The same things were measured in two ways. Each way mixes the same 11 hidden numbers, adds some noise and spreads widely along 6 directions of its own, which tell nothing about the thing.
Some things both ways: the first way, then the second way.
[10 42 72 -170 109 33 31 48 -92 -87 129 -24 -89 -26 -61 -51 138 -130 24 -98 65 -116 36]
[-23 97 -56 -80 18 112 -4 -357 101 174 -67 8 -125 -415 152 -262 -17 -328 81 -229 232 -149]

[-34 83 26 -154 2 25 -51 -78 -15 37 2 -97 -191 -52 107 -96 -84 -36 -77 -37 -35 -20 -10]
[45 -241 16 -97 24 -199 -70 -430 16 -109 -86 109 -180 -321 114 11 98 -91 -27 8 -26 -157]

[-64 -44 -14 151 109 -43 24 111 194 -61 86 8 17 -131 -52 14 80 -92 -47 96 17 37 -4]
[106 66 -23 -123 79 -24 -83 211 -42 38 150 86 151 -66 92 -55 -122 144 90 190 43 129]

[-186 17 -139 98 230 -260 29 2 -6 -68 -3 -10 -123 148 170 177 178 127 -90 -102 -120 139 112]
[402 -89 -9 -93 182 -7 27 -119 -74 -148 66 103 -28 33 -99 192 66 153 10 129 -137 26]

[-68 153 -83 198 -176 168 -222 71 218 -141 -174 107 -65 -100 -21 -107 -98 -82 -168 249 149 21 -149]
[-77 -156 115 -179 46 -124 -7 285 -41 -113 212 -21 171 -117 8 0 -113 354 -66 129 -228 -43]

[-41 104 -59 -75 112 -125 114 50 -6 -41 -11 129 -113 89 13 96 58 -57 -31 -162 15 28 7]
[-95 -140 -103 16 55 66 -55 -1 49 86 -132 73 64 -102 91 -11 -26 47 107 139 40 24]

[-78 89 -131 -57 183 -81 95 117 -75 -241 90 170 82 46 83 109 98 -62 -4 -185 -72 81 -36]
[425 25 111 -41 -112 -27 -105 41 253 -40 152 -10 -103 161 -33 27 31 -92 3 -69 -146 -303]

[202 91 46 -382 -101 206 44 -1 -65 -261 -10 -85 -82 -119 -220 -99 -104 -31 -47 -70 -179 -54 -233]
[304 -217 144 -160 234 -31 -229 41 -113 93 232 -55 29 -440 91 -138 -91 216 81 310 -22 -138]

[-96 -18 -145 264 257 -323 360 143 -90 -111 205 54 101 81 194 117 139 3 143 -55 -158 171 -3]
[-51 -16 164 -26 -120 -301 -73 186 181 12 91 117 -16 -15 166 -191 -141 126 -44 55 -106 -142]

[-22 50 -95 -90 97 -99 44 128 115 115 -66 -55 -178 77 -65 93 122 -49 151 108 156 -12 221]
[99 -126 11 -213 232 277 40 79 -38 85 -52 115 159 -276 -24 -45 -25 75 96 274 41 -55]

[-46 -87 132 209 49 -62 -51 -54 -137 131 202 -30 89 -66 254 -16 40 80 139 55 -3 144 77]
[168 259 -147 -24 -170 123 171 -204 -249 -140 -236 -98 161 377 -188 219 126 14 50 -199 53 27]

[70 69 179 22 -9 67 -136 -166 52 -2 -144 345 -11 120 113 56 -152 34 -90 -295 76 63 -36]
[175 33 -33 193 144 81 -16 -38 -74 -56 111 -132 -56 261 -164 208 175 -78 92 7 -139 57]

[135 -34 123 -633 203 3 8 16 13 -27 63 191 -2 -165 -104 75 -225 -352 118 -405 117 121 56]
[-256 -129 -106 106 98 140 150 -21 -213 -58 60 -138 137 -129 37 162 175 182 -6 64 100 255]

[113 -54 279 164 -167 121 1 -311 -119 172 -121 -29 -136 20 -70 40 -134 -19 125 -84 211 78 -35]
[74 134 125 -146 37 -143 -85 180 68 168 137 3 -5 -188 192 -268 -300 31 23 -169 -54 -47]

[-32 37 35 35 -6 -28 -1 -177 -58 -10 -61 27 -130 176 148 55 -4 132 -45 -111 -5 51 24]
[-158 167 -68 -49 -35 -57 -72 33 119 173 186 139 187 -24 62 -193 -272 251 59 -45 147 -136]

[78 110 -28 87 -8 -15 162 -6 128 39 3 -34 -278 -77 -70 39 -23 -102 16 41 75 25 1]
[-201 -20 -55 -12 248 -50 -59 107 -110 -106 240 -87 166 -103 33 75 -32 348 -50 98 -18 79]

[17 -160 50 209 63 -75 75 146 57 35 324 -200 18 -325 -182 -49 209 -191 -28 212 30 40 73]
[291 30 -186 -97 -83 -68 -52 -44 109 -73 -49 134 114 117 130 108 -78 193 113 -33 -27 63]

[231 -72 158 -117 17 -22 170 -121 -68 186 95 -15 -66 -96 -91 46 -124 -90 234 -99 84 104 77]
[37 153 225 -44 53 -157 -46 -71 20 -11 403 -175 -86 -129 43 -122 44 -156 18 -235 -93 -230]

[-51 52 -18 481 -23 -64 57 70 85 20 177 68 36 14 258 142 176 83 -131 24 -102 188 40]
[-582 -286 61 -183 374 -391 -68 -173 -106 -79 365 165 -201 -726 130 -261 -119 86 -172 168 -115 114]

[20 19 158 -86 -32 160 -78 53 -29 -92 16 172 162 102 32 -44 57 -8 71 -53 96 -83 -37]
[242 13 17 -41 198 103 -6 115 -132 -38 -170 13 19 87 -123 70 -57 74 4 133 -105 20]

[-79 50 12 11 201 -313 190 -42 -138 29 -77 118 -145 230 132 180 33 -23 35 -329 6 162 65]
[51 125 -27 52 -92 46 8 88 157 147 92 14 2 21 50 -190 -125 -9 68 -65 -17 -49]

[-9 1 -41 188 76 -273 99 -87 33 282 -97 -12 -173 90 -10 -18 -62 -54 -65 -35 52 -84 149]
[-459 28 -117 201 49 -191 48 -59 -94 17 158 33 -14 4 13 -51 -65 217 -57 -41 27 214]

[-32 71 -41 -71 167 -23 -99 19 47 -51 15 53 -170 -10 -59 -15 105 -11 54 96 173 -100 138]
[-288 49 -90 -194 27 10 71 -92 -37 109 7 61 254 -148 106 -115 -58 159 165 -39 99 16]

[42 -53 55 -274 12 -9 -51 47 -12 -24 13 -42 -40 -44 -144 -25 11 -136 -27 3 78 20 43]
[446 -50 -21 -80 -162 8 -38 25 289 6 -9 153 118 206 26 82 -86 205 161 5 -180 -261]

[-70 -130 -60 -177 -5 -1 -45 162 28 -69 115 -42 307 -61 -148 -98 94 -82 -103 126 -83 -134 -35]
[288 -164 200 -147 101 -283 -128 76 21 -74 157 218 -100 -119 13 4 -189 189 -76 154 -210 -128]

[-43 218 -164 165 -118 -9 32 -20 45 -164 -139 -151 -312 163 135 147 154 311 -216 92 -251 152 -97]
[-87 -128 -138 -49 124 -27 -14 -117 -36 -100 129 73 134 -12 -94 102 -7 324 47 153 -107 -51]

[3 -32 -49 -12 -33 35 -96 -54 64 -74 -61 -13 50 -196 -113 -52 -191 -127 -88 25 -38 60 -118]
[-80 -176 52 -82 -207 -70 -94 161 40 202 -25 119 121 -230 246 -154 -119 57 133 133 145 82]

[-57 129 149 -222 3 167 -420 -120 1 -30 -263 349 22 119 132 -234 -275 -32 -72 -132 245 -199 -31]
[-428 30 -45 53 -88 -104 195 -53 -282 -36 -78 -116 98 131 -88 -23 30 178 -39 -113 -58 182]

Other things, the second way, with their names:
k_565: [82 -110 156 73 42 -89 -51 20 -27 -88 87 -105 95 -4 11 124 49 216 34 54 -137 -228]
k_264: [-5 201 -18 15 -74 79 95 -144 104 81 34 0 -156 103 -55 -106 126 -365 53 -207 56 -47]
k_943: [152 -65 -113 33 37 109 27 -193 -119 -108 -152 7 112 128 -125 226 133 189 41 134 62 -66]
k_112: [-24 74 -91 23 -1 178 61 -86 -12 189 202 -26 71 -145 -41 -141 -78 77 86 -49 106 18]
k_131: [217 -116 -221 -10 -44 178 -145 -5 37 29 -365 205 100 3 62 132 -53 91 25 220 279 91]
k_475: [111 -173 35 -21 110 -142 71 -143 -284 -114 -103 -35 -95 -156 100 84 170 -8 23 149 -93 251]
k_890: [-127 -101 89 133 -34 -126 112 -245 140 -14 -42 -23 -220 27 22 -1 169 -145 13 -185 -173 -123]
k_14: [-155 -57 21 112 -152 -12 12 -134 -3 198 -275 15 -97 -121 195 -125 43 -285 124 -109 138 74]
k_407: [40 -189 75 -120 70 92 -10 63 -20 -55 -158 -10 6 -219 7 22 -25 33 -92 56 -41 -107]
k_195: [282 6 -12 179 27 138 -135 -148 146 145 8 -5 -202 2 49 28 89 -308 113 -77 134 -70]
k_750: [-154 -42 -86 -4 17 -64 -12 53 -84 120 -96 257 172 -127 198 8 -119 96 184 184 174 251]
k_421: [-95 201 -41 7 -116 200 -25 -1 -97 216 139 -112 236 17 6 -71 62 -156 272 -43 265 -4]
k_284: [172 161 57 11 31 -18 4 58 115 -51 145 -3 6 87 -34 -22 -42 12 12 -44 -112 -204]
k_455: [153 -82 129 -41 218 -46 -31 -18 -103 -89 -12 -14 7 -142 31 97 67 30 36 157 -119 -71]
k_980: [-205 3 145 -121 -215 -405 -176 46 225 -36 164 145 7 46 36 -172 -226 161 -106 -116 -131 -383]
k_519: [302 -159 140 -295 213 -59 -95 19 -215 -37 110 40 28 -418 63 -80 -106 180 -47 231 -29 28]
k_690: [153 -33 71 -10 110 -82 110 -51 -120 -130 -29 44 -2 23 -33 126 -11 190 -59 8 -153 1]
k_168: [248 179 131 3 8 151 30 174 24 54 212 -103 33 -64 18 -26 -60 13 -72 -130 138 -76]
k_884: [372 -68 -50 -25 270 1 34 -35 -79 -144 126 1 -51 20 -14 207 102 127 51 91 -197 191]
k_525: [-104 36 112 -124 134 -159 110 -216 -66 36 448 -134 -270 -364 46 -278 41 -276 48 -233 -283 70]
k_173: [230 -205 37 -32 -134 -38 -35 127 188 47 -354 229 -149 49 88 -2 -76 -100 14 88 -154 0]
k_886: [7 165 -37 -32 -16 -128 -48 44 109 -63 33 86 65 61 35 -40 -156 103 -33 -67 -53 -136]
k_874: [105 -139 -220 -21 -232 182 -39 92 290 61 -253 244 120 282 -94 93 -48 46 144 144 -102 -90]
k_29: [-338 52 3 105 44 30 199 -75 -273 -83 91 -206 38 -59 -46 84 117 113 -140 -160 123 193]
k_204: [177 -138 -171 161 -13 29 75 -273 9 -107 -38 10 51 223 -21 276 270 160 176 94 -61 50]
k_146: [44 81 -157 -124 5 -41 -98 -170 -97 74 24 -23 130 -204 143 -102 -193 194 92 -144 130 21]
k_930: [-49 -38 58 78 -161 -121 -146 182 127 176 48 79 100 -15 96 -186 -226 205 51 100 43 -170]
k_292: [-102 -125 -21 -28 11 223 155 -8 45 255 -246 125 117 -217 124 -138 -50 -3 222 101 52 70]
k_878: [175 -104 -52 119 -75 -235 -18 68 148 -8 61 131 -73 153 181 18 25 116 128 131 -178 218]
k_365: [71 -51 -32 -148 -229 -354 -80 248 237 0 -78 293 133 319 115 -95 -239 344 116 103 -315 -40]
k_517: [392 -130 132 -104 92 72 -105 -80 196 105 31 128 -191 -277 123 -66 22 -314 152 58 -72 -156]
k_191: [27 -92 159 30 43 -4 110 -174 91 10 142 -22 -78 -226 134 35 168 -170 107 -88 -61 -120]
k_444: [36 104 -35 177 -22 14 62 -53 49 -66 116 67 -22 181 -115 112 -16 150 -107 -45 43 -86]

Some of these things the first way, each followed by its name:
[178 5 118 -278 -95 97 51 -21 19 -25 3 64 -18 -110 -144 -167 -240 -165 7 20 73 -35 -149]	k_565
[149 -39 40 -269 89 15 -11 93 42 -284 140 -26 -31 -111 -122 -2 34 -10 -117 -90 -204 76 -35]	k_204
[68 -40 55 -88 6 41 39 -7 -94 -156 32 7 125 -51 -157 -85 -25 -41 6 -59 -90 -64 -140]	k_14
[122 88 -16 -122 29 2 36 -49 -83 -108 -116 42 -116 164 -74 42 -11 69 62 -119 -15 -40 40]	k_890
[-58 56 -34 313 39 2 -70 -35 60 -235 -4 198 68 21 -13 -32 40 -17 -257 -109 -26 -86 -111]	k_195
[127 -46 138 -162 62 14 -36 6 -34 138 220 42 78 -135 108 -84 -107 -136 139 -43 76 19 147]	k_943
[28 18 69 -108 21 11 118 22 37 -103 26 16 -46 44 -9 4 19 23 37 0 -50 67 -117]	k_455
[16 -12 88 -275 -71 101 116 115 38 -72 86 -142 -18 -3 -94 -23 103 -54 18 73 -45 -20 -87]	k_886
[2 19 53 97 -20 -29 -44 -61 51 87 -147 -68 -141 92 32 18 -10 107 44 97 67 35 55]	k_365
[146 -53 193 -404 5 149 -39 -49 79 -148 -58 -75 -133 -21 -197 130 23 -19 -18 -205 -49 109 -21]	k_884
[-148 51 -70 -180 144 -5 -110 66 25 -98 8 35 -30 -99 -17 -121 -6 -139 -50 -16 48 -101 -21]	k_519
[36 95 -56 -197 -112 186 13 127 -27 -127 3 -37 39 -92 -111 -24 4 -155 76 65 41 -6 -88]	k_407
[-99 -8 -35 222 369 -242 1 101 -34 10 161 323 158 143 252 148 172 -39 143 -218 99 40 272]	k_264
[43 -61 -1 -78 114 -162 99 -25 62 -83 -22 23 -113 0 -89 116 -20 -47 -3 -81 7 186 4]	k_191
[-207 -94 -56 214 129 -241 -31 -98 213 122 -110 -27 -113 3 -6 -2 -8 18 -185 113 38 5 28]	k_750
[-83 60 -83 -129 6 93 0 -2 49 -68 34 -144 -68 -100 23 14 14 -84 -55 -30 -93 -13 -16]	k_131
